The rows of each matrix lie in a flat space through zero, up to rounding. After each matrix: how many dimensions does the smallest such space have?

[[ -6  -3   1  -3  -1   2   3  12   4   3 -10  -1  -6   3   0   6  -1  -1
    2   3]
 [ -3  -2  -1   0  -1   1   2   4   5  -3   0  -3  -2  -2   2   4  -4   1
    1   2]
 [  1  -1  20  -2   1  13  -1  -4 -31   7 -14 -12  -2  17  10   2   3   4
   -4   1]
 [ -3   0  -2  -2   0  -1   1   6   5   3  -4   3  -3   1  -3   1   2  -2
    1   1]
 [ -1  -1   1   0   0   1   1   2  -1   0  -2  -1  -1   1   1   1   0   0
    0   1]
 [  2   1  13  -1   1   7  -2  -6 -21   5  -7  -6   1  11   5  -1   3   2
   -3   0]
 [  3   2  -1   1   1  -2  -1  -5  -1   0   4   2   3  -1  -1  -3   1   0
   -1  -2]
 [ 12   4  -4   6   2  -6  -5 -21  -2  -8  22   2  12  -9   0 -11  -1   3
   -3  -6]
 [  4   5 -31   5  -1 -21  -1  -2  42 -11  27  21   7 -27 -16  -8  -1  -7
    4  -5]
 [  3  -3   7   3   0   5   0  -8 -11  -8   5 -13   3   0  11   3  -8   7
   -1   1]
 [-10   0 -14  -4  -2  -7   4  22  27   5  -9  13  -9  -5 -12   5   3  -8
    5   3]
 [ -1  -3 -12   3  -1  -6   2   2  21 -13  13   0   1 -15   0   3  -9   1
    3   0]
 [ -6  -2  -2  -3  -1   1   3  12   7   3  -9   1  -6   2  -2   5   0  -2
    2   3]
 [  3  -2  17   1   1  11  -1  -9 -27   0  -5 -15   2  11  13   2  -2   7
   -4   1]
 [  0   2  10  -3   1   5  -1   0 -16  11 -12   0  -2  13  -1  -2   8  -1
   -2   0]
 [  6   4   2   1   1  -1  -3 -11  -8   3   5   3   5   2  -2  -8   5   0
   -2  -3]
 [ -1  -4   3   2   0   3   1  -1  -1  -8   3  -9   0  -2   8   5  -7   5
    0   2]
 [ -1   1   4  -2   0   2   0   3  -7   7  -8   1  -2   7  -1   0   5  -2
   -1   0]
 [  2   1  -4   1   0  -3  -1  -3   4  -1   5   3   2  -4  -2  -2   0  -1
    0  -1]
 [  3   2   1   1   1   0  -2  -6  -5   1   3   0   3   1   0  -3   2   0
   -1  -2]]

3

[[ -7  12   0  -8   1 -14   2 -18 -14 -22   7 -24  14  -6  18   9  -5  -3
  -14 -10]
 [ 12  12  14 -21  26   4   4   0   8  16   6  -7   0 -18   5 -12 -18  12
    6  -7]
 [  0  14  -6   0 -16 -23 -11   7   1  -6  -5 -13  -8  15 -21  -4  10  -9
   17   4]
 [ -8 -21   0  12  35   9 -19   1  -2  -5  10  -1 -19  14  -7   8  -4   8
  -11   7]
 [  1  26 -16  35  35  15 -23 -17   9  16   1  -2  28  -2 -14  15  -8  -8
    1 -20]
 [-14   4 -23   9  15   6  12   7 -27  42 -12  14   1 -18  -5  26  -4  -3
   -9   4]
 [  2   4 -11 -19 -23  12  32  15  -4   5  14  13  12   0 -21  14 -15  -6
   19  10]
 [-18   0   7   1 -17   7  15  -2  -6  -4  -8   3   9 -15  -1   7  -5 -17
  -14 -13]
 [-14   8   1  -2   9 -27  -4  -6  29   2  10  -2  -7  -7   1   5  11   5
   -9   5]
 [-22  16  -6  -5  16  42   5  -4   2   2  -4  -5   2 -25  -4 -20  11  14
    7  10]
 [  7   6  -5  10   1 -12  14  -8  10  -4  -2   2   9 -11  12 -18 -17  -1
   -9  -8]
 [-24  -7 -13  -1  -2  14  13   3  -2  -5   2   9  -4  -4   3   0  -8 -22
   15   3]
 [ 14   0  -8 -19  28   1  12   9  -7   2   9  -4   3   0  -3 -22   6   1
  -17  20]
 [ -6 -18  15  14  -2 -18   0 -15  -7 -25 -11  -4   0   3  14  -8   8  21
   -6  16]
 [ 18   5 -21  -7 -14  -5 -21  -1   1  -4  12   3  -3  14  28 -10  10  -8
   -3   9]
 [  9 -12  -4   8  15  26  14   7   5 -20 -18   0 -22  -8 -10   3  12   2
    8   9]
 [ -5 -18  10  -4  -8  -4 -15  -5  11  11 -17  -8   6   8  10  12  21  -1
    3  22]
 [ -3  12  -9   8  -8  -3  -6 -17   5  14  -1 -22   1  21  -8   2  -1  14
   -9   5]
 [-14   6  17 -11   1  -9  19 -14  -9   7  -9  15 -17  -6  -3   8   3  -9
    0  17]
 [-10  -7   4   7 -20   4  10 -13   5  10  -8   3  20  16   9   9  22   5
   17  -6]]

18

[[-21  -8 -31   3  -2   4  -4  10 -22 -19 -26 -16 -24  -5  13  19   2   5
   -2 -20]
 [ -8 -14 -16  -2 -22   6  -4   0   7   7 -14   2 -13   0   4   7 -10   2
    0  -5]
 [-31 -16 -19 -21 -47   3   9  -2   7  19 -27  -3 -18  22  -6  28 -22  17
    9  -1]
 [  3  -2 -21  22  33   8 -15  13 -24 -28  -5  -4  -9 -23  20  -7  23 -14
   -8 -19]
 [ -2 -22 -47  33  24  23 -28  19 -22 -28 -19   8 -22 -33  34 -10  28 -23
  -11 -29]
 [  4   6   3   8  23   1  -2   7  -9  -6   6   7   4  -7   3 -11  15  -9
   -3  -3]
 [ -4  -4   9 -15 -28  -2   8  -9  18  21   1   5   6  17 -12   6 -16   9
    7  13]
 [ 10   0  -2  13  19   7  -9   1  -7 -13  10   0  11  -8   9 -10  17  -9
    0   0]
 [-22   7   7 -24 -22  -9  18  -7  -3   7  -6 -17   4  29 -15  26 -13  22
   13  10]
 [-19   7  19 -28 -28  -6  21 -13   7  20   6  -6  22  41 -21  20  -9  22
   20  24]
 [-26 -14 -27  -5 -19   6   1  10  -6   6 -28   4 -24   4   5  15  -5   4
    1 -13]
 [-16   2  -3  -4   8   7   5   0 -17  -6   4  -4  20  20   0   9  21   5
   15   8]
 [-24 -13 -18  -9 -22   4   6  11   4  22 -24  20 -23   6  -2   7  -8   1
   -1  -8]
 [ -5   0  22 -23 -33  -7  17  -8  29  41   4  20   6  24 -23   0 -22   9
    6  19]
 [ 13   4  -6  20  34   3 -12   9 -15 -21   5   0  -2 -23  13 -14  19 -14
  -10 -12]
 [ 19   7  28  -7 -10 -11   6 -10  26  20  15   9   7   0 -14 -12 -19   0
   -4  13]
 [  2 -10 -22  23  28  15 -16  17 -13  -9  -5  21  -8 -22  19 -19  27 -22
   -8 -15]
 [  5   2  17 -14 -23  -9   9  -9  22  22   4   5   1   9 -14   0 -22   7
    0  11]
 [ -2   0   9  -8 -11  -3   7   0  13  20   1  15  -1   6 -10  -4  -8   0
    0   6]
 [-20  -5  -1 -19 -29  -3  13   0  10  24 -13   8  -8  19 -12  13 -15  11
    6   4]]

5

[[  3   1  -2  -1   1   4  -8   2  -1  -2  -3   2  -3  -1   1  -1   0  -3
    2  -2]
 [  1   2  -4   0  -1  -1  -5   2   0   1   0   2   0   1  -4  -2   0   0
    2  -4]
 [ -2  -4   8  -1   3   2  13  -4  -2  -4   1  -3   3  -2   7  -1   2   5
   -1   7]
 [ -1   0  -1   4   0   1   4  -4   3   0   0  -1  -3   2  -1   0   1  -1
   -2   2]
 [  1  -1   3   0   5   7   4  -4  -2  -6  -2   0  -1  -1   5  -4   3   2
    1   4]
 [  4  -1   2   1   7  15  -1  -5   0  -9  -7   2  -8  -1   8  -5   4  -5
    2   5]
 [ -8  -5  13   4   4  -1  40 -14  -1  -6   9  -9   8   2   2 -10  10  19
   -4  12]
 [  2   2  -4  -4  -4  -5 -14   8  -1   5  -1   2   1  -1  -3   6  -5  -5
    1  -6]
 [ -1   0  -2   3  -2   0  -1  -1   4   2  -1   0  -3   1  -1   4  -2  -6
   -2   1]
 [ -2   1  -4   0  -6  -9  -6   5   2   8   2   0   2   1  -5   6  -5  -2
   -2  -5]
 [ -3   0   1   0  -2  -7   9  -1  -1   2   6  -3   6   2  -5  -2   2   8
   -1  -1]
 [  2   2  -3  -1   0   2  -9   2   0   0  -3   2  -3   0  -1   1  -1  -4
    1  -3]
 [ -3   0   3  -3  -1  -8   8   1  -3   2   6  -3   7   0  -3  -1   1   9
    0  -1]
 [ -1   1  -2   2  -1  -1   2  -1   1   1   2   0   0   3  -5  -3   2   3
    0  -2]
 [  1  -4   7  -1   5   8   2  -3  -1  -5  -5  -1  -3  -5  13   3  -1  -5
   -1   8]
 [ -1  -2  -1   0  -4  -5 -10   6   4   6  -2   1  -1  -3   3  12  -8 -11
   -4   0]
 [  0   0   2   1   3   4  10  -5  -2  -5   2  -1   1   2  -1  -8   6   7
    1   2]
 [ -3   0   5  -1   2  -5  19  -5  -6  -2   8  -4   9   3  -5 -11   7  19
    2   0]
 [  2   2  -1  -2   1   2  -4   1  -2  -2  -1   1   0   0  -1  -4   1   2
    3  -3]
 [ -2  -4   7   2   4   5  12  -6   1  -5  -1  -3  -1  -2   8   0   2   0
   -3   9]]

4

[[  8  14  -3   1  -7   7  -3  -5  -9   5   3   0 -13  14  14 -10   4   3
   -3 -11]
 [ 14  28  -5  -6  -8  14   1  -8 -16  10  12   0 -21  29  22 -13  12   3
   -5 -10]
 [ -3  -5   1  -1   3  -2   2   2   3  -2  -1   0   5  -5  -6   4  -1  -1
    1   5]
 [  1  -6  -1  14  -7  -5 -14  -3   1  -1 -13   1  -3  -9   6 -11 -11   5
    1 -21]
 [ -7  -8   3  -7   8  -3   9   5   7  -4   3   0  11  -7 -13  13   2  -5
    2  18]
 [  7  14  -2  -5  -3   7   2  -3  -8   5   8   0 -10  15  10  -5   7   1
   -2  -2]
 [ -3   1   2 -14   9   2  14   4   2  -1  11  -1   6   4 -10  13  10  -6
    0  23]
 [ -5  -8   2  -3   5  -3   4   4   5  -3   0   0   8  -7 -10   8  -1  -3
    2  10]
 [ -9 -16   3   1   7  -8   2   5  10  -6  -5   0  14 -16 -15  10  -5  -3
    3  10]
 [  5  10  -2  -1  -4   5  -1  -3  -6   4   3   0  -8  10   9  -6   3   2
   -2  -6]
 [  3  12  -1 -13   3   8  11   0  -5   3  13  -1  -4  15   2   5  12  -3
   -2  14]
 [  0   0   0   1   0   0  -1   0   0   0  -1   0   0  -1   0  -1  -1   0
    0  -1]
 [-13 -21   5  -3  11 -10   6   8  14  -8  -4   0  20 -20 -22  17  -5  -5
    4  20]
 [ 14  29  -5  -9  -7  15   4  -7 -16  10  15  -1 -20  30  20 -10  15   2
   -5  -5]
 [ 14  22  -6   6 -13  10 -10 -10 -15   9   2   0 -22  20  25 -21   3   7
   -4 -26]
 [-10 -13   4 -11  13  -5  13   8  10  -6   5  -1  17 -10 -21  20   4  -7
    3  29]
 [  4  12  -1 -11   2   7  10  -1  -5   3  12  -1  -5  15   3   4  12  -3
   -2  11]
 [  3   3  -1   5  -5   1  -6  -3  -3   2  -3   0  -5   2   7  -7  -3   3
   -1 -11]
 [ -3  -5   1   1   2  -2   0   2   3  -2  -2   0   4  -5  -4   3  -2  -1
    1   3]
 [-11 -10   5 -21  18  -2  23  10  10  -6  14  -1  20  -5 -26  29  11 -11
    3  44]]

2

[[  2  -8  -3 -11 -21 -11 -11  11  -6  26  -6  20  -7   1   0   0   7  -9
   -1   2]
 [ -8 -15  -4  -9 -17 -15  -7   3  -4  16   9  13  -6   0   3  -3  -1   1
    0   0]
 [ -3  -4   6 -42  -5 -10  13   0  -6  16  19  -2   6 -15 -11   6 -11  -1
   24  11]
 [-11  -9 -42  52  30  11 -17   0  -6 -10 -37  -2  -3  -1  16   9  12 -17
  -12   5]
 [-21 -17  -5  30  38  -2   1 -31  -2 -15   0   3 -13 -11 -19   7 -17  -2
   -5   2]
 [-11 -15 -10  11  -2  -6  -3  -7   3 -11   5  -7   1   0   8   5  -4   2
   -1  -4]
 [-11  -7  13 -17   1  -3  13 -10  -6   7  10  10  -5   4 -14   4 -16   4
   14  -2]
 [ 11   3   0   0 -31  -7 -10  26  -1  19   2   4   3   7  21  -4   7   5
   -5   0]
 [ -6  -4  -6  -6  -2   3  -6  -1  -2  -7  -3   4   3  10   7  -1  14  -7
    3  -5]
 [ 26  16  16 -10 -15 -11   7  19  -7  30   4  10 -16  -5 -17   7  -1 -13
   -1  -8]
 [ -6   9  19 -37   0   5  10   2  -3   4  16   4  10  -1   1 -10 -10  14
   22  16]
 [ 20  13  -2  -2   3  -7  10   4   4  10   4 -12  -7 -19 -16  -2  -9  -1
   -7   1]
 [ -7  -6   6  -3 -13   1  -5   3   3 -16  10  -7  10   7  20   6   4   2
   10  -1]
 [  1   0 -15  -1 -11   0   4   7  10  -5  -1 -19   7  -7  17  -6 -16  15
    4  10]
 [  0   3 -11  16 -19   8 -14  21   7 -17   1 -16  20  17  47  -6  15  13
   -4   0]
 [  0  -3   6   9   7   5   4  -4  -1   7 -10  -2   6  -6  -6  10  -9   3
    1   9]
 [  7  -1 -11  12 -17  -4 -16   7  14  -1 -10  -9   4 -16  15  -9  -3   9
  -11  17]
 [ -9   1  -1 -17  -2   2   4   5  -7 -13  14  -1   2  15  13   3   9  -6
   17 -11]
 [ -1   0  24 -12  -5  -1  14  -5   3  -1  22  -7  10   4  -4   1 -11  17
    5  -3]
 [  2   0  11   5   2  -4  -2   0  -5  -8  16   1  -1  10   0   9  17 -11
   -3 -18]]

11

[[ -6 -15  14  10 -13   1  -6   6  -5  -2  -4   7  -1  -1   9  -2  10  -3
   -1  -4]
 [-15 -22  11   6 -21  12 -14  -6  -7   3  23  10  15  -9 -14  11  10 -11
   11   5]
 [ 14  11 -26 -20  17 -17  21   9  19  -2  -1  -8   8   4 -10   9 -13   8
  -11 -10]
 [ 10   6 -20 -25   9   4  11   1  15   5   4 -25  16 -14 -16  23  -6  -4
    2  -4]
 [-13 -21  17   9 -44   7  -5   9  -7  -8 -20   0  13 -20   7  12  14  -8
    3 -13]
 [  1  12 -17   4   7 -30  20  13  15 -19   3  33   3  28  -5 -11 -13  22
  -19 -13]
 [ -6 -14  21  11  -5  20 -28 -13 -10  10   8   3  -4  -5   0 -14   5 -14
   16  19]
 [  6  -6   9   1   9  13 -13 -26  -2 -13  11   7  -6  -8  -9 -23 -14 -17
   18   4]
 [ -5  -7  19  15  -7  15 -10  -2   6  -7   1   5   3   0   8  -1   5  -3
    6  -8]
 [ -2   3  -2   5  -8 -19  10 -13  -7 -20  -1  21  -8   3   6 -13 -22   0
   -1 -18]
 [ -4  23  -1   4 -20   3   8  11   1  -1 -34 -16   2  -7  16  16   7  12
   -8  -9]
 [  7  10  -8 -25   0  33   3   7   5  21 -16 -50  10 -28 -12  25  12 -10
   19  15]
 [ -1  15   8  16  13   3  -4  -6   3  -8   2  10 -11  16  11 -12  -2   9
   -4  -1]
 [ -1  -9   4 -14 -20  28  -5  -8   0   3  -7 -28  16 -34 -12  18   3 -20
   23   0]
 [  9 -14 -10 -16   7  -5   0  -9   8   6  16 -12  11 -12  -7  16 -13 -13
    3 -11]
 [ -2  11   9  23  12 -11 -14 -23  -1 -13  16  25 -12  18  16 -18 -17   5
   -8  -8]
 [ 10  10 -13  -6  14 -13   5 -14   5 -22   7  12  -2   3 -13 -17 -14   2
   -8  -5]
 [ -3 -11   8  -4  -8  22 -14 -17  -3   0  12 -10   9 -20 -13   5   2 -18
   18   5]
 [ -1  11 -11   2   3 -19  16  18   6  -1  -8  19  -4  23   3  -8  -8  18
   -9  -1]
 [ -4   5 -10  -4 -13 -13  19   4  -8 -18  -9  15  -1   0 -11  -8  -5   5
   -1  -6]]

10

[[ -9  -8 -15  11 -10  16 -14  15  10  37  13 -18  20   7 -11  19 -11 -12
   -6  14]
 [ -8 -12   6   2   2  12  -5  -3 -15  -2  -5   7   9   7   2  -6  -5   6
   -9  14]
 [-15   6 -19  -5 -23 -17 -10  -2  31  -2  -1 -17  13 -10 -20  10  14  -5
  -18  -7]
 [ 11   2  -5   3   6  10   0   9  -1   4   8   2 -11  -1   4  -1 -11   2
    6   5]
 [-10   2 -23   6 -20   0 -14  13  30  33  13 -27  19  -1 -19  24   0 -16
   -8   1]
 [ 16  12 -17  10   0   5  -1  22  21  38  22 -19  -8  -2  -3  21 -12 -17
   19  -6]
 [-14  -5 -10   0 -14  -1 -11   0  11   4  -1  -9  16  -1 -12   6   4  -2
  -16   6]
 [ 15  -3  -2   9  13  22   0  15 -10  19  14   3 -11   6  10   2 -21  -1
   14  12]
 [ 10 -15  31  -1  30  21  11 -10 -51 -26 -12  36 -16  12  27 -28 -13  21
    8  16]
 [ 37  -2  -2   4  33  38   4  19 -26 -10  16  29 -43  -1  27 -21 -37  21
   19  24]
 [ 13  -5  -1   8  13  22  -1  14 -12  16  12   5  -9   6   9   0 -20   1
   11  13]
 [-18   7 -17   2 -27 -19  -9   3  36  29   5 -32  26  -3 -24  27  15 -22
   -9 -13]
 [ 20   9  13 -11  19  -8  16 -11 -16 -43  -9  26 -33  -9  18 -25   2  18
   10  -9]
 [  7   7 -10  -1  -1  -2  -1   6  12  -1   6  -3  -9  -7  -2   2  -2   0
    3  -3]
 [-11   2 -20   4 -19  -3 -12  10  27  27   9 -24  18  -2 -18  20   2 -14
   -8   0]
 [ 19  -6  10  -1  24  21   6   2 -28 -21   0  27 -25   2  20 -22 -18  19
    8  15]
 [-11  -5  14 -11   0 -12   4 -21 -13 -37 -20  15   2  -2   2 -18  15  14
  -14  -2]
 [-12   6  -5   2 -16 -17  -2  -1  21  21   1 -22  18   0 -14  19  14 -17
   -1 -14]
 [ -6  -9 -18   6  -8  19 -16  14   8  19  11  -9  10   3  -8   8 -14  -1
  -11  20]
 [ 14  14  -7   5   1  -6   6  12  16  24  13 -13  -9  -3   0  15  -2 -14
   20 -14]]

4

[[ -4   5   4  -4   2   4   0  -5  -5  -3   5  -1  -2   3  13   3   1  -2
   -3  -3]
 [  5 -13  19  13  -1  -6   0  10  20  11   0  12  10  -7  -5  11  -5   0
    5  11]
 [  4  19 -22 -19 -28   0   1   6 -29  -8  22  -7 -11  16  13  -5  14  -7
   -2 -26]
 [ -4  13 -19 -15  -1   4  -3 -13 -19 -11   2 -13  -6  10   7 -10   5   3
   -7 -11]
 [  2  -1 -28  -1 -17   0  13  16 -19   5   0  -2 -12  11 -22 -15   9  -7
   -2 -16]
 [  4  -6   0   4   0  -7  -2   1   9   3  -6  -2   7   0 -13  -2  -3   5
    0   7]
 [  0   0   1  -3  13  -2 -15 -19  10  -4  -9  -4  10  -4   2   1  -7  17
   -1   8]
 [ -5  10   6 -13  16   1 -19 -32   3 -12  -2 -13  12   4  22   4  -6  16
   -8   7]
 [ -5  20 -29 -19 -19   9  10   3 -40 -11  15 -12 -21  19  11 -14  15 -13
   -7 -28]
 [ -3  11  -8 -11   5   3  -4 -12 -11 -11   0 -10  -3   2   9  -5   2   2
   -3  -4]
 [  5   0  22   2   0  -6  -9  -2  15   0   8   4  11  -6  14  14  -4   2
    4  10]
 [ -1  12  -7 -13  -2  -2  -4 -13 -12 -10   4 -16   2  12  10  -5   4   1
   -8  -2]
 [ -2  10 -11  -6 -12   7  10  12 -21  -3  11   2 -17   4   7  -4  10 -14
    2 -17]
 [  3  -7  16  10  11   0  -4   4  19   2  -6  12   4 -19  -1   9  -6   2
   10  11]
 [ 13  -5  13   7 -22 -13   2  22  11   9  14  10   7  -1  -3  11   3  -8
    9   3]
 [  3  11  -5 -10 -15  -2   1   4 -14  -5  14  -5  -4   9  11   0   8  -7
   -1 -10]
 [  1  -5  14   5   9  -3  -7  -6  15   2  -4   4  10  -6   3   8  -6   7
    2  11]
 [ -2   0  -7   3  -7   5  17  16 -13   2   2   1 -14   2  -8  -7   7 -17
    1  -7]
 [ -3   5  -2  -7  -2   0  -1  -8  -7  -3   4  -8   2  10   9  -1   2   1
   -7  -2]
 [ -3  11 -26 -11 -16   7   8   7 -28  -4  10  -2 -17  11   3 -10  11  -7
   -2 -25]]

6
